The first 7 rows are patterns. Each new row is the sum of 2 different patterns, raised or lowered, with some noise. Before adding, each is slid sideways (what falls off one end comes back at the other) and multiplied by a number that may be negative. Names go in the order of the patterns.
Known rows, each followed by the names of its patterns:
[ -9  16 -19  11  16   2  11  27 -12  -8  13  -8  -5  23   1 -10 -20   9
   4  10 -26 -10  -8  13   7 -19  18   3 -20 -21 -27  24  -1  -3]
K_451
[ -8   0  14   4 -21  -9   1  16 -17  18 -13   7 -33   8  13  14 -24 -11
 -12 -19  -8  47 -20 -16  20  19  -6  14  15  -9  -4  37 -30  31]
K_580
[ -9 -12 -14   0  11   5  -1   0  -1  -5 -34 -30  13 -18  -7 -20  13  12
  25  -1 -24  -9   0 -12  18   0 -39 -29   7  -4   6 -14  -5 -40]
K_710
[ -2 -15  19  12   8 -38   6   9   4  14   8 -10  -5 -10   9 -23   1  20
  34 -17   0  11  15 -16  -1 -13 -11  12   1  -7   1 -26  31   0]
K_940
[  9   2  30 -10  10  12   3  23   5 -10  -7 -14  15 -16 -21  -1 -10   9
  -1   5  29  -1 -22   2   2  -6  -4 -14   3   2 -11   1  -9 -24]
K_195
[  2  -5  -2  19  -8   9 -20  22   4   1 -10 -13  -6   3 -30 -15 -21   7
  40  13 -12  23  21  15  15  -5 -33  40  -9  -3   2  -1  -5  16]
K_611
[ 12 -23  23   1 -16 -10  -8  -4 -19   3  -9  -1  -9 -21   1  32  22  -3
   0  26 -19   5   6   9  13 -31  -3  16  17 -10   3  -6   1  -3]
K_891

New rows. What belongs after each?
[ 15   8  28   6  46  24  23   9  18  -6  22  -4   7  13  23  52  44  -2
  53  28  46  -6 -30 -22  22  14   1  -3  10   0  39  15  46   6]
K_710 K_611
[-10 -66 -32 -21  -4 -36 -52 -30  10   5 -15 -21 -22 -69 -12   4 -41 -72
 -39 -33 -41 -11 -32 -63 -21 -59 -23 -31 -38 -20   0 -15 -25 -40]
K_580 K_710
[-22  16  -9 -20  -7   2   9   5  11  15  -2 -13   1  14 -16  -3  -9   8
  -7 -12   0  10 -18   2   0  14  -9  12  11   7  13  15  -8 -12]
K_940 K_195
[-34 -43 -64 -51 -41 -59 -62 -65 -29 -49 -46 -49 -45 -59 -40 -39 -37 -54
 -32 -52 -47 -47 -55 -55 -21 -49 -56 -61 -50 -50 -42 -60 -51 -55]
K_451 K_940
[ 26  53  15  19   4  35  22   7  33  38 -11  32  33  13  16  22  10  19
  25  28  12  33  -3   5  26   5   8  30   9  16  16  36  19  17]
K_580 K_195
[-21 -25 -26 -31 -29 -27 -32 -28  -8 -27 -40 -13  -9 -22 -15 -16 -23 -25
  -4 -39  -5 -19 -25 -29 -31 -33 -29 -36 -10 -36 -18 -35 -26 -29]
K_580 K_891
[ -4 -11  -9 -11 -37  13  -2  24 -21  -3   2   0   2  -8 -26 -10  -2  12
 -25 -14   4  -8  12  -7 -15  40 -12 -26  -2  -4 -14  -4 -18  -5]
K_195 K_611
[-22 -19 -35 -14 -29 -31 -39 -37 -15 -43 -36 -29 -25 -49 -28 -24 -23  -6
 -25 -36 -31 -21 -32 -30 -21 -29 -34 -39 -31 -25 -24 -38 -45 -34]
K_451 K_611
[-12 -14  21 -46 -15 -11 -15   5 -10  -5 -11 -33  17  -4   1 -28 -20 -19
  -1 -49 -27  12 -11  -5 -11 -32   8 -18 -15 -49  -4   5  24 -30]
K_940 K_891
[-30 -20 -36  12  -5 -19 -28 -21 -33 -15 -40 -26 -31 -27  12  -2 -23  -3
   1 -11  -6 -24 -43   4 -18 -21 -24 -24 -25 -10 -27 -21 -25  -4]
K_611 K_891
[-20 -31  -4  -5  -1  10  13  -2 -14  45  43  -8   9 -14  13  -1   1   7
  28   9  -2  -1  -1  15  -5  -4  14  23  29  13   3   1 -14   1]
K_710 K_195
[-37 -12 -25   7 -31 -11 -28 -24   2 -33 -29  -7  -5   8 -55 -18  -7   6
 -43  -4 -24 -27 -30 -30 -50 -15  -8 -29 -15 -14 -56  -6 -13  -2]
K_451 K_940
[41 33 53 35 37 38 19 21 19 36 19 27 32 59 57 19 40 45 48 23 16 -9 21 53
 27 19 28  8 28 71 37 25 31 21]
K_710 K_611
[25 23 18 29 24 34 34  7  6 26 18 34 13 14  7 16 25 17 27 41 27 18 27 25
 19  8  5 35 17 18 16 28 21 40]
K_710 K_195
[-19 -26 -19 -12 -33 -33  23  -1 -48 -49 -17 -17 -32  -6  -8 -13  -5 -19
 -45 -34 -22 -28  -4 -45   3   2 -26 -26 -29 -16  -7 -42 -55 -30]
K_710 K_940
[ -3  -1  -8   0  -2   7   6  10  -4  19   2 -18 -30  18  -4  -6   4  26
   4  17  24 -12   5  14   7  34 -39   5  13  25 -18  -6  -6  43]
K_940 K_891
[ 20  25  50  25  21   9  25  37  22  33  49  12  25  25  -9  20  25   5
 -15   9   6  19  54   3  35  27  23  26  26  -7   5  36  16   6]
K_710 K_611
[-30  -8 -17 -16  -4 -11 -27 -34 -30 -31 -10 -24 -35 -26 -22 -26 -28 -22
   7 -10 -25 -26  -9 -19 -32 -35  -6 -32  -5 -40  -7   1   6 -10]
K_710 K_891
[  5  25  33  33  21  27   9  11   8   5   1 -12  23  11  25  26 -23  28
  47  16 -14  -9  30  22  14  37  33   4  32  26   4  18  37   2]
K_451 K_710
[-23  11  -6 -18 -33   6 -40  -4 -34  23 -24 -29 -34   1  -8  -4 -11 -16
 -69   7  14 -29 -39  -1 -21 -22  -1 -14 -66  29 -50 -10 -14 -30]
K_580 K_611
[-19  21  16  13  31  10  -1  14  11  31 -19  13  31  44 -11  20  16  18
  -3   7 -11   6  24   7   9  14 -22  41  16  17  -7  27  18  34]
K_451 K_940
[-37  14  -8 -14 -32 -17   2 -27 -16  -1   2  12 -40  -5 -24 -11 -30   8
 -33 -34 -21 -14 -45 -10 -12 -33  -8  -8 -36 -12 -10  12 -25 -24]
K_451 K_940
[ -9  -7  24  67 -12  -3  23  33   9  44  26   8  15  40 -21  33   3   8
  22  16  10  17   5  33  -2  36  -8   9 -34  16  34  29 -11   6]
K_580 K_710
[  8   1 -32  -9  -6 -12   1 -16 -20 -16  -4 -17  -5   3  -9  -1   2   8
  -8  -7 -26  -5  11 -10 -12 -18  16  -5  12   9  -4   7 -16  -7]
K_451 K_710
[17  4 10 21 20  6 21  3 31  6 20 16 30 12 13 -1 13 17 34 12 14 20 21 12
 26 13 14 24 42 -2 29 16 22 17]
K_580 K_940
[  3   3  11  18 -11  23  16  22 -15 -19  15  11  12  11 -13  34  28  34
  10 -41   5  35 -15  -7 -15  -6  10  19 -31  31  11   3  11  17]
K_195 K_611
[ 10  -7  14   8   8   2  17  -7 -23   1  11 -23   5 -17  -1   6  16 -18
  16   8   3  -1  11 -13   6   1  19  -8   2  -6  22  -3   9  10]
K_580 K_611
[  4 -10 -12 -20  -5  -4 -20  -5 -16 -25  -1 -10  22  -2  11   5  -2  25
  -6 -13  -9 -14  12 -28 -22   1  -5   2  -4  -3  20  -8 -19 -11]
K_195 K_891
[-12   9  -8 -27 -14   9  -1 -17   9 -12  -8 -18  -4 -14  -4   7  -6 -16
  23   6  -1   1 -53 -15   4 -31 -27 -11 -18  -2  17 -32  -5   1]
K_580 K_611
[-11 -21 -35 -14 -17 -17 -72 -57 -14 -29 -25 -54   5  -5 -10 -34 -65 -14
 -21 -32  -8  -9 -72 -42  -4 -23  -6 -14 -35 -64 -20 -38 -38  -3]
K_451 K_710
[-17  -3 -21  -2  -5 -10 -12 -19  -8 -17 -17   1  11  -7 -30 -35  -7 -15
 -31  -5 -34 -25  -9 -14 -22 -19  -1  -6 -10  -7 -32 -12 -14 -22]
K_451 K_195
[  7  10  17  31  -3  31  26  14  35  -2  29   9   0  16  17   6  20 -25
  28  21  25  54  20 -12  12   8  17  -6   3  31  42  -9  15  15]
K_940 K_195
[-30 -62 -23 -22 -10 -57 -48 -49 -59 -37   5 -60 -50 -19 -12 -43 -17  -7
 -41 -46   1 -63  -7 -45 -39 -19 -30 -60 -42 -37 -27 -49 -14 -35]
K_580 K_195
[-13  -5  -8   3 -16  -6  -1   6 -14  -6 -35  -2 -12 -16 -19 -21 -13   7
 -13   0 -18   7  12  -4  -4  -4  -3  -5 -31 -23   1  -5 -18 -10]
K_195 K_611
[ 18  35  42  78   5  42  42  72  16  25  14  41  53  44  41  41 -23  78
  45  19   6  57  37  32   4  44  18  59  27  46  24  19  22  57]
K_580 K_940
[  7 -29 -25 -13 -42 -45  -7 -16  -9 -45 -18 -41  -9 -34 -17 -38  11 -39
  -9 -18 -29 -40 -20  -3 -29 -33  14  -7 -19 -74  -7 -19 -26 -48]
K_451 K_940
[  7  12   1   5  20 -17   7  18   4  25  -1  -6   0  20 -15 -10  12  28
  -7 -15   7  -2   4  -7   0   3   2  22  -7   3 -18   2 -10 -23]
K_451 K_940
[ -6  -8 -29 -18 -23 -28  -6 -17 -20 -15 -41   9  -2  -8 -29   0   4 -14
 -43  -7  -3  -6 -12  -9 -16 -11 -26  -6 -34 -13   1  17 -36  -6]
K_940 K_891
[-23  -9 -22 -12 -26 -20 -15 -31 -18   1   0  -6 -28  -7 -22 -15 -19  -5
 -13 -35 -20 -13 -21 -18 -13 -23 -14 -16 -22 -28  -7  -9 -26 -22]
K_451 K_891
[-26 -20   8  -2  15 -31 -25 -21  -7   8 -38  -6  -4 -35 -22 -36  18   9
 -13 -29   7 -26  -3   3 -16   1  18 -26 -16  -1 -32  -7  17   9]
K_451 K_195
[ 12  -3  -4  -3  38   2  33 -18 -34 -36  14 -12 -11 -34 -24  -5  15 -44
  43 -11 -14  14  16 -21  10  15  -5 -18  31 -34  42 -27  -7   8]
K_580 K_611
[ 32  36 -10  25   0   4  24  69  10   9  51  37  23  33  41  26  17  37
 -21  52  14   4  45  22  -2   8  15  54   8  28   2  34  -9  32]
K_580 K_891
[-27 -42 -45 -56 -36 -28 -16 -17 -64 -31  -6 -33 -16 -47 -33 -57 -62 -35
 -15 -32 -27 -20 -29 -17 -33 -34 -37 -48 -16 -14 -43 -42 -51 -14]
K_710 K_195
[ 11 -21  -1 -17  36 -12   2   1  25   6  16  14  32  26  38  -6 -29   4
  12 -14   4  -6 -12  -2  38 -23  20  -6   0   4  20   0  -5  20]
K_451 K_611
[ 21  -8  13   5 -31   9  33  15   0  12   6  34  10  10  13   2  26  20
  -2  15  -9  29 -14  -2   6 -10  -7  27   8  14  -8  16  13  14]
K_451 K_195
[ -9 -16  20  10   5  35   6 -22   2  23 -21  14 -15   5  10  -6  -8 -13
 -19  17  -5  39 -15  14  -6   9  28  13 -21  -8 -18   5 -17   7]
K_580 K_195
[ 16 -17  19   5 -10   8   6  17  16  18  21   1  28  45  13  24   4  12
   1 -21  12  30   7  10  29  27  17  14  11  29   3  14  22   3]
K_710 K_195
[33 -3 22 21  5 19 26 18 25  4 24 10 26  4 26 -3 10 21 13 -7 16 14  4 15
 36 -3  8 26 29 11 18 16 25 19]
K_451 K_580
[-11  -3  12 -32  -9 -12  10   0 -15 -26 -25 -19 -32  -7   0   3  12 -36
  -7 -16  -8 -24   3 -21 -14 -24 -27 -61   3 -15 -35 -10 -25 -40]
K_451 K_195
[ -4 -12 -11  -4 -30 -11  -7  27 -12  -9   3   9 -21   1 -22 -19  11  -6
  -9   8 -40  22 -28  -3 -29   4   0 -14 -50   2   7   5  -1  10]
K_940 K_195
[  6 -41   4  12   4 -18  -3 -16  13  12   7 -26   7   0 -12  -6   8  12
  29 -17  -2  -8  13 -22  20 -13   0  -7 -17 -29  16   9  -6  13]
K_451 K_580
[ 18  25  19  38  -4  52  26  29   4  40  24  57  48  39 -27  33  56 -10
   5  47  30  37   7  29  -2  57 -18  48  14   0  17  31   5  34]
K_451 K_580
[-23 -13   8  10 -18  24  -2   5 -14   2  27  11 -15  -9   6  -4   3  24
  -2 -10  26   0   0  20  16   5   5  29 -13  23   2  11  22   6]
K_580 K_891
[-11  -1 -22  27   6   3   6  19 -16  10   7  12   3  14  -6 -11  17  -5
   2  35   3 -15 -12   9   2   7 -24  -7  -3   7  10 -19   6   8]
K_451 K_195
[18 18 13  5 32  6 42  4 16 24 23  0 11  9 18 12 25  5 19 -8 31 22 21  0
 15 12 10 -5 39 10  8 31 27  9]
K_580 K_940
[ -5   9  51   5   2  11  28  32  15  22  25 -16  35  43  -7  -1 -12  13
  -7   4  11 -32  26   1  22  24  -9  26  44  21  21  -7  22  -3]
K_580 K_195
[-16  -3  -3   2  29 -29  -2  12   6  23   4   1  11  10  19  -5   5  -2
  11   0  -5  -7  12  10  16   4  31  33  19 -11 -21  -2  11 -11]
K_195 K_611
[ 15  16  14  16  41 -32  20  44  29  11  40  -4   8  20  19 -15  56  15
 -13 -17  12  14   3  -5  -5   6  14  -3   0  61  38  -9  -7  15]
K_451 K_891
[ -8 -38  22  26  18 -15  17 -23  21  16  33  16  31   0  -9   3 -10  -4
  21   0  -5   8  29  -9  22 -18   7 -17   2 -14 -15  33  11 -17]
K_451 K_710
[-11 -10   3   3 -12   4  -7  -9  -2  26 -29  10  -5  -1  -5  -5 -24 -17
  -2   1 -20   5 -23  11 -24  -1  -4   7 -13 -11 -27 -14  -7  20]
K_580 K_940
[  0   6   5  14  11  -6  -6 -12   7 -16 -10   6  15  14  20  16 -20   6
  15   2  24  21 -24 -17  19   1  10  10   4 -25  -7   4   3  12]
K_451 K_710
[43  3  2 25 14 25 25 21  3 19 40  1 14 14 20 24 22  9  7 14 17  9 14  8
 26 13 12 21 28  8  1  8  0  6]
K_580 K_940
[-16  33  -1  29 -26  23  28  25  -3   1  -5 -11  -4  62 -16 -13  31  25
   9  24  26  15   7  38 -19  44  -1  10  18  16  -7  -5  13  22]
K_580 K_195
[  7  15  14  20   0 -15 -22  11  -8  -7  26   0  -7 -11 -11  33  -9 -20
 -22  15  23  15  -6  19   5  32  -7   0  -2  34   4   5  23   0]
K_611 K_891
[ 15   3  17 -20   8 -20  -6  -1 -15   5   8 -10   3  16   1  -3 -24 -21
  24 -16  -3 -10  13  22  42  -3 -18 -25   9 -14  12   0 -49 -25]
K_710 K_195
[-30 -12 -22 -36  -9  56   0 -20   8  30 -25   9  11  -3   3  -6 -30  29
   6 -12   7  -7 -19 -12   6 -12   3   7 -30 -10 -34  -3 -10   7]
K_580 K_891
[  6  -4  27  21  11 -15 -10  16  19  19   0   8  -7   1  10  -5  24  24
  18   7   7   9  12 -27 -17  12   2  30   4  17  35  43  22   2]
K_710 K_611
[-17 -19 -11  -9  -6  -8  -3 -10  -6 -19 -21 -26  -1 -25 -18 -24  -1 -13
   1 -15 -21  -2  -4 -21  10  -3 -30 -20  -8 -19  10 -23 -14 -31]
K_710 K_611
[ 46  38  32  34   0  70  -6  26  32  28  32  45  23  17  19  48   3  34
  17  65  21  28  24  24   9  27 -12   3  11  33  60  39  -1  66]
K_940 K_611
[ 26   6  -4  19  32  45  13  16  21  30  26  18  20  24  22  17   6   3
  22   2  31  11  13  37  10 -13  24  21   4  18   9   9  17  10]
K_451 K_195
[34 28  3 10 25  5 17  8  5 23 35  5 28 26 33 22 15 17 23 22 21  6 28 18
 27 11 16 11 31 30 37 16 42 34]
K_195 K_611
[  2   4   3  43  16  33  41  21 -26  27  27  -8 -18  19  10  -2  21  20
 -18  48 -17  20  17  -1  13  43  16   9 -17  33  -8  17   6  30]
K_580 K_195
[  6   4  -1  -6  16   8  22  13  -3   9   4   8  28  10  -9 -11  13   7
   3   1  14 -11   3   4   1  14  13  11  13   9  13  16 -13  -8]
K_710 K_195
[-13 -17 -38 -29 -15 -36 -14 -30 -16 -12 -28 -35 -30 -26 -13 -22 -34 -34
 -33 -33 -31 -20 -12 -35 -10 -24 -43 -42 -12 -17 -34 -36 -22 -15]
K_451 K_940
[ 56 -28  54   4  36  16  19  -4  17  30  38  -3  62  17  43 -19  -6  21
  44 -23 -10  -6 -13  15  92 -36  10  41  35  14  35  21   7  20]
K_580 K_611
[31 22 16 19 23 39  3 52 20 31 -4 41 39 40 -6 22 22 14 27 61  9 13 36 43
 13 37 45 34 18 51 11 54 16 27]
K_580 K_940
[ 12 -10 -37 -25 -13 -37  -1 -12  14 -31  11 -21 -13  17  -3 -18 -16 -13
  -3 -22 -34  -8  -7  -5 -39 -27  12 -16 -54  -1 -17 -22 -24 -37]
K_195 K_891
